The rows are grouped in 4 ways, from coarse to fine. Each group lies inside one group of the grouping before and may be the whole of it. The rows also spread widely along 14 directions, which tell nothing about the answers.
In the rows, zero is written as 128.
Known rows, each followed by its group in each grouping:
[122 114 140 181  92 105 121 137 151 134 157 109 137 148 115 139 113 126
 129 124 132 139 155 146 104] | Resas suna sigo paz
[112 136 106 162 119 103 108 132 139 104 147 114 135 172 130 100 111  97
 121 130 111 126 120 113  71] | Resas kud zare Nudam
[144 143 145 122 134 129 120 102  75 138 132 168 122 131 153 123 123 107
 132 160 139 113 162 142 155] | Tusip fiv ninub Veg
[ 99 100 159 124 163 121 163  85 197 159 140 132 118 103 153 137 111  94
 146  84 121 146 183 105 101] | Resas rupum poz Feram
[107  97 104 123  95 162 135 141 163 151 121 130 134 151 100 101 116 123
 117 127 142 118 167 140 159] | Resas suna sisus sab
[144 143 140  92 173 100 163 126  90 126 125 163 136  74  95 108 111 117
 168 145  97 107 122 129 145] | Tusip togaf padar Kavu
[138 140 146 165 132 100 120 145 120 145 140 133 153 126 117 117 129 141
 140 156 136 130 141 135 119] | Resas suna sigo lona
[126 136 120  86 181 155  88  92 127  83 125 127 137  87 192 122 116 153
 139  57 115 170 101 127 151] | Resas luza danu Revo
[156 147 115  93 135 129 138 165 152 136  93 174 180  85  90  60 138 155
 151 130 132 126 142  69 117] | ves rov les Zade
[ 99 114 102  91 112 165 157 102 129 125 169 103 134 140 127 116 144 127
 132 178 149 125 153 218 189] | Resas suna dedav Daves
[130 123 110 115 115 144 115 183 101 116 114 137 154 155  83  60 125 167
 132 153 103 122 131 173 155] | Tusip togaf padar Govib
[105 116 118 117 109 154 113 147 146 124  90  74  96 161  87 119 122 171
 108 124 138 124 114 143 141] | Resas rupum poz sog
[128 138 125 107 113 122 176  87 177  90 174 132 155  95 101  98 116 114
 158 153 155 148 183 175 124] | ves rov les Kapam
[141 125 129 126 191  97 135 118 114 140 122 152 146  73 159 170 137 103
 165 115 116 161  88 166 175] | Resas luza danu vume
[146 125 124 205 140  88  77 169 106 123 135 196 156 126 142 146  74  78
 150  85  76 122 114 124 126] | Resas rupum mopaf dok
[138 155 139 138 136 111 115 112 126 129 106  77 121 128 129 140 151 160
 117 145 187 152 105 106 121] | ves tirid mimo Bot
[ 98 117 110 140 152 156 104 134 131 134 107 112 125 185 134  97 134 136
 108 163 152 138 132 193 178] | Resas suna sisus duro
[141 120 142 169 104  76 154  91 133 133 159 138 116 111 134 187 107  55
 150 125 134 142 151 140 106] | Resas kud zare Dadav
[109 138 111 126 127 117 144 115 113 116 176 100 142 112 100 139 105 119
 146 147 129 101 111 168 156] | Resas rupum mopaf dok
[139 116 149 144  98 110 120 138  94 102 149 124  86 133 102 164  85 121
 141 121  79  98 130 151 118] | ves tirid mimo Bot
[138 163 105 130 111 102 155 124  75 160 208 161 195  81 119 129 125  92
 159 178 136  67 133 113 150] | Resas rupum poz sog
[136 133  97 154  99 146  89 164  89 106 114 155 118 173 107 119 100 114
 116 169 126  93 120 174 177] | ves tirid mimo Bot
[115 101 112 104 156 115 137 139 127 135  95 129 110 147 113 103 126 104
 136 113  88 135 115 132 127] | Resas suna sigo paz
[118 120 141 124 164 124 123 120 138 119 118 142 112 132 142 113 116 118
 138 127 100 138 140 145 118] | Resas luza danu Revo
[128 132 108 110 100 118 132  98 149  61 128  96 125 156 115  86 136 125
 128 131 147 193 134 192 112] | Tusip fiv ninub Veg
[124 142 142 196 122  70 135 109 137 151 140 101 115 142 118 172 115  81
 125 153 160 120 123 100  85] | Resas kud zare Dadav
[ 95 127 100 131 110 156  95 126 141  85 123  82  95 197 130 103 117 135
  98 141 125 125 115 154 111] | Resas kud zare Nudam
[ 82  97 119  84 216 148 134 154 133 140  59 101  90 162  83  75 110 149
 132 136  82 113 103 170 161] | Resas kud zare Nudam
[159 109 159 132 103 121 113 144  70 125 119 166  91 133 119 148  99 122
 146 128  76 115 162 162 135] | Resas kud zare Dadav
[127 123 125 105 130 105 128 147  80 121 171  71 163 112  93 104 130 183
 152 110  95 134 100 155 131] | Resas suna sisus sab
[130 120 166  55 165 148 143  89  75 158 120 123  94 113 149 123 134 150
 137 124 114 103 167 101 141] | ves rov les Zade
[122 137 140 165 153 100 150 124 173 182 126 159 152 109 138 135 136  88
 139 148 156 125 152  89 112] | Resas rupum poz sog
[144  91 138 185 102 101 128 170 188 175  80 146 127 119 113 177 134 109
 132  88 135 166 128 109 124] | Resas suna sisus duro
[133 119 136 169 134 118  95 141 106 138 110 164 121 164 156 127 111  95
 118 117 111 129 139 119 125] | Tusip togaf padar Govib
[163 111 134 142  66  77 136 133  80 152 130 112 131 121  75 151 107 113
 144  98 134 139 147 119 126] | Resas rupum poz Feram
[148 146 114 113 154  86 165 112 119 110 138 170 142  79 118 130 130  75
 168 157 113 135 109 149 138] | Resas suna sisus duro

New rows, each followed by its group in each grouping:
[103 139 116 134 142 146 102 116 138 111 139 121 111 147 157 137 106 113
 113 119 118  88 111  90 113] | ves rov les Zade
[105 124 120 161 165 127 136 107 170 172  77 157 111 143 112 127  92  65
 114 157 183 108 156 113 164] | Resas luza danu Revo
[138 164 111 116 126 121 135 109 123  98 131 108 121 117 132 142 155 127
 130 181 164 133  92 146 140] | ves tirid mimo Bot
[124 161 139 108 116 166 115 133 117 141 132 127 116 127 129 121 132 169
 112 171 142  55 139  65 118] | ves rov les Zade
[125 131 140 143 116 102 145  86 138 156 123 100 112 141 123 139 133  99
 119 146 184 139 158 100 110] | Resas suna dedav Daves
[136 147 163  90  93 180 115  99 131 104 174 126 129 114 168 110 140 192
 127 139 137 118 196 119 107] | ves rov les Zade
[131 109 151 178 148 110  84 178 121 150  88 114 131 150 103 123 109 167
 128 102 114 144 120 136 132] | Resas suna dedav Daves
[131 150  99 123 134 124  88 136  71  99 132  77 148 129  96 113 100 167
 126 113 146 118  75 134 166] | ves tirid mimo Bot
[132 113 131 143 130 120 112 143 143 101 116 127 115 114 123 159 110 131
 146  93 100 156 104 173 144] | Resas rupum mopaf dok
[117 153  99 107 162 107 137 112 114 105 122 109 146 132  99  80 126 119
 140 160 147 138 106 159 144] | Resas rupum poz sog
[151 131 118 170  76  71 155 146 158 143 107 111 141 139  49 117 125 102
 132 154 178 146 144 106  96] | ves tirid mimo Bot
[191 143 158 144 108 113  78 116 121 105  77 131 149 104 142 113 137 182
 134  82 192 234 159 132 135] | Resas suna sigo lona
[132 136 128 128 149 123 142 192 141 127 125 153 153  81  55 106  98 162
 164 153  87  80 108 141 148] | ves tirid mimo Bot
[104  96 123 128 130 159 101 133 125 129 133 113 120 165 148 116 109 138
 122 101 103 134 148 167 146] | Resas kud zare Nudam
[148 124 104  88 113 133 131 136 116 133 108 146 142  93 126 129 140 125
 144  96 121 141 112 106 152] | Resas rupum mopaf dok
[110 139 111 194  83 105  73 133 118  72 164  77 118 209 125 115 101 120
 101 136 123 127 113 146  73] | Resas suna dedav Daves
[132 122 147 124 186 100 118  86  91 130 131 124 135 132 165 122 121 110
 145 103 132 167 145 149 139] | ves rov les Zade
[ 99 136  96 148 170 112 136 117 144 120 130 121 131 132 120 136 106  79
 136 151 131 114  89 156 148] | Resas kud zare Dadav
[157 128 137 127 105 130 109 129 118  87  88 146 104 143 111 114 123 139
 136 141 139 177 153 201 154] | Resas rupum mopaf dok
[113 138 133 144 163 150  95 141 129 140 133 123 148 154 166 101 144 160
 119 152 138 128 132 137 137] | ves tirid mimo Bot
[120 170 113 124 165 127 102 136  94 112 148 130 157 120 134  89 122 145
 133 161 119  88  95 104 126] | Resas suna dedav Daves
[122 118 117  97 135 120 141 105 106 123 144 109 122 114 156 152 141 109
 136  99 107 140  97 126 135] | Tusip togaf padar Govib
[114 115 137 143 155 131 108 149 119 149 130 117 147 157 139  99 136 154
 132 138 113 142 142 163 131] | Resas kud zare Dadav
[101 136 129 131 135 148 126  61 135 121 155 122 120 146 157 121  99  95
 115 139 176 122 172 150 154] | Tusip fiv ninub Veg
[128 124 127 173 116 122  85 165 133 128 120 110 153 149 111 115 112 162
 125 105 135 149 124 143 133] | Resas rupum mopaf dok
[128 132 111 159 100 125 126 143 152 125 145 132 148 114 103 142 102 119
 137 133 139 114 127 137 137] | Resas kud zare Nudam
[134 109 109 137 156  82 121 105 103 113  79 121 119 129  61 110  48  79
 142  76 144 156 126 151 169] | Resas luza danu Revo
[118 136 127 159 124 137  91  97 151 124 140  87 144 119 163 160 115 145
 116  80 184 163 122 120 146] | Resas rupum mopaf dok
[138 140 118  99 152 107 161 116  87 164 160 145 164  94 158 137 180 108
 155 178 127 128 114 146 153] | Resas luza danu Revo
[128 121 132  87 119 139 142 124 133 142 102 105 117 112 108 123 141 156
 129 115 139 134 125 112 139] | Tusip fiv ninub Veg
[115 126 116  65  88 178 160 132 158 136 136 125 102 111 128 131 155 145
 126 154 107  82 136  93 112] | Resas kud zare Nudam
[140 134 122 148 103  91 123 156 130 125 123 115 153 147  90  89 135 136
 135 133 127 151 132 118  87] | Resas rupum mopaf dok
[131 140 134 126 142 134  98 151  76 147 120 124 128 145 142 123 147 158
 125 152 116 109 110 127 143] | Resas rupum mopaf dok
[100 113  99  65  73 167 152 106 120 142 110  67  76 159  92 133 135 132
  96 137 152  85 120 102 147] | Tusip fiv ninub Veg
[163 124 160 123 131 118 129 151 128 173  93 128 165  85 104 112 146 188
 151 112 157 172 159 115 138] | Resas kud zare Dadav
[134 153 119 112 119 148  86 131  84 112 131 145 131 155 158  86 130 141
 117 141 115 108 138 105 117] | Resas rupum poz Feram
[117 111 135 132 134 128 111  79  83 136 132  92 112 166 149 138 114 116
 116 116 167 156 151 185 177] | Tusip fiv ninub Veg
[151 113 109  65 118 166 112 138  92 150  97 134 150 104 174 125 177 165
 126  78 128 165 108 102 174] | Tusip togaf padar Govib
[135 141 161 136 153 123  86 106 107 112  79 106  82 146 129 121 103 154
 113 111 146 142 132 104 117] | Resas suna sisus duro
[105 134 109  89 159 151 120  78 123 111 127 115 111 132 162 112 111 105
 122 109 131 123 127 107 132] | Resas kud zare Dadav
[120 115 133 140 113 134  78  99  82 107 125  61 109 171 126 131  92 159
 111  86 160 163 139 181 166] | Resas rupum poz Feram
[128 137 166 144 114 128 118 106 122 122 137  79 123 154 106 101 121 181
 124 163 174 154 185 175 119] | Resas kud zare Dadav
[125 118 128  59  78 150 150 135  97 149 125  90  87 136 119 140 170 158
 117 135  98  90 112  84 106] | Tusip fiv ninub Veg
[145 155 148 149 130  63 143 120 106 133 178 119 141 106 147 163 151 106
 150 144 105 113 104  77  55] | ves rov les Zade
[ 82 114 115 121 114 167 131 114 167 116 127  90  74 171 136 152 131 120
 105 154 131 109 122 168 142] | Resas rupum mopaf dok
[111 105  87 133 111 123 145 148 202 102  91 105 107 143  95 153 134 100
 126 118 127 150  82 155 130] | ves rov les Zade
[122 102 169 146 103 160 131 138 182 167 101 119 112 134 109 136 127 173
 123 136 166 147 197 165 154] | Resas rupum poz Feram
[173 115 175 103 162 111 120 128  58 164  74 162 107  96 128 138 122 145
 156 107 109 148 155 128 157] | Resas kud zare Dadav
[112 136 110  91 142 134 154  98 129 123 136  96 122 115 125 131 149 124
 134 160 151 129 108 156 158] | Resas suna dedav Daves
[125 147 134 132 108 137 133 136 147 120 154 139 137 106 110 122 113 141
 140 153 124  95 146 127 122] | Resas rupum poz Feram
[107 111  58  61 119 192 124 179 150 140  93 168 146 114 117  90 125 125
 121  88  82  74  86  69 166] | Tusip fiv ninub Veg
[155 151  96 173  92 116  93 179 135  84 128 156 175 110  81 110  98 140
 143 137 135 132 102 158 150] | Resas suna dedav Daves
[168 136 110 119  86  70 148 161  92 149 130 103 169  80  72 147 152 141
 158 107 129 143  80  91 118] | Resas rupum mopaf dok
[118  97 135 104 120 184 117 192 180 149 102 162 105 117 170 156 170 167
 131 111  53 115 111 121 126] | Resas rupum poz Feram
[117 139 121  81 118 133 150  90 161  69 162 132 116 133 151  80 143 112
 139 151  98 144 156 140  68] | Resas luza danu vume
[104 111  96 141 109 105 159 137 173 141 117  93 112 153 109 158 157  88
 125 150 133 140  91 149 120] | Resas rupum poz Feram
[114 135 112 110 132 156 114  82 132  93 172 148 142 101 179 127  89 100
 131  79 122 120 140 110 143] | Tusip togaf padar Govib
[137 140 143 139 168 106 118 155 113 134 111 113 170 134  80  57 123 180
 145 156 149 153 146 163 142] | ves tirid mimo Bot
[155 129 140 141  64 126 134 103  71 130 161 142 108 126 119 175 108 102
 137 170 150 108 173 182 167] | Resas kud zare Dadav
[133 128 164 135 101 122 143 121 164 125 126 105  95  99  98 164 116 155
 136 130 138 124 145 121 109] | Resas suna sigo paz
[123 131 116 135 136 136  89 128  83 131 114  94 132 154 125 124 119 152
 117 123 156 138 111 159 177] | Resas rupum mopaf dok
[134 145 126 168 110 107  97  96  97  95 167 127 143 147 133 118  86 105
 128 137 154 137 157 162 130] | Resas luza danu Revo
[147 146 158 197 132  55 136 150 119 149 157 151 149  94  94 160  96  99
 162 142 110 102 126 111  95] | Resas rupum poz Feram
[107 112  80 103  79 124 164 130 128 141 143 107 107 146 100 145 139  75
 122 150 113  84 103 107 123] | Resas suna dedav Daves
[113 135  86  77 100 157  99 137  82  48 193 112 128 154 166 102 140 145
 135 125  41 112  86 180 114] | Resas rupum poz Feram
[125 135 121  90 150 121 132 116  82 139 158 102 152 108 142 116 149 146
 144 128 116 123 107 119 136] | Resas suna dedav Daves
[142 169 114  95 141 133 147  93 133 112 133 141 148  88 132 117 141 121
 140 166 176 121 128 112 146] | ves rov les Kapam
[139 125 143  77  88 147 127  97  97 104 122 116  73 121 120 139 108 139
 128 106 112 113 154 114 122] | Resas rupum poz sog
[151 140 106 122 142 147 107 197 138 125 121 167 184  75 137 135 156 176
 154 123  99 124  73 134 165] | ves rov les Kapam
[167 160 126 133  55  91 109 121  79  78 186  96 136 110 143 162 151 144
 138 125 115 139  94 107  72] | Resas suna dedav Daves
[126 130 137  84 162 112 133 121 108 121 100 103 103 126 113 101 134 147
 136 124 100 133 110 107 101] | Resas luza danu Revo
[132 109 120 133 148  89 134 114 129 127 131 125 126 113 150 171 125  81
 148  78 103 152  98 119 118] | ves rov les Zade
[111 162 150 127 169 127 125  96 152 125 124 145 118 128 137  81 102 117
 127 150 138 100 167  73  85] | Resas rupum poz Feram
[133 123 173 164 129 111 140 182 178 185 136 143 179  93  88 103 129 180
 155 129 121 124 176  97  94] | Resas rupum mopaf dok
[121 114 137  97 114 128 180 159 165 168  76 105  63  97  77 198 160 136
 135 160 109  88  80 109 134] | Resas rupum poz Feram
[139 136 108 145  81 102 145 108 128 136 153 116 145 126 108 148 122  90
 128 138 172 119 140 105 123] | ves rov les Kapam
[118 121 120 146 147 147  64 157  99 129 127 121 147 161 166 106 118 159
 118  91  96 131 113 120 126] | Resas kud zare Dadav
[143 148 154 149 119 101 162 188 183 131 136 139 149  76  56 122 131 171
 163 179 108  99 124 118  89] | ves tirid mimo Bot
[128 107 152 122 139 142 112 146  86 144 117 103 153 146  71  69 101 199
 142 136 148 153 186 224 198] | Resas rupum mopaf dok
[105 106 157 152 131 127 133 139 132 176 140 101 115 162 141 148 155 144
 125 159 125 129 152 168 129] | Resas rupum poz sog
[116 139 122 139 139 115 105  61 111 118 117  98 109 153 137 122  82  88
 111  99 184 142 150 107 136] | Resas rupum poz Feram
[122 130  98 119 137  96 133 131  92 138 144 115 161 130  97  94 110 104
 143 114 117 117 114 111 129] | Resas rupum mopaf dok
[135 131 148  95 176 118 125 122 110 100 102 127  89 102 140 143 133 142
 148 117  80 140  89 142 126] | Resas suna sisus duro
[115 108 133 151 129 132 124 142 186 119 148 143 143 105 135 140 105 129
 146  96  99 142 139 150 121] | Resas luza danu Revo
[130 120  98 131 114 123 155 143 114 170 147 153 167 101 102 145 127  95
 150 150 143 106 128 156 193] | Resas rupum mopaf dok
[132 139 143 140 122 148 115 136 127 130 139 184 109 138 172 138 141 114
 127 186 105  96 154 140 122] | Resas luza danu vume
[ 95 133 100 138 134 120 113 138  96  91 158 102 114 168  96 113  87 111
 129 152  88  83  96 180 137] | Resas rupum poz sog
[128 153 138 105 163 134 142 111 136 150 126 130 149  78 126 122 134 149
 145 143 161 121 131 107 153] | Resas rupum mopaf dok
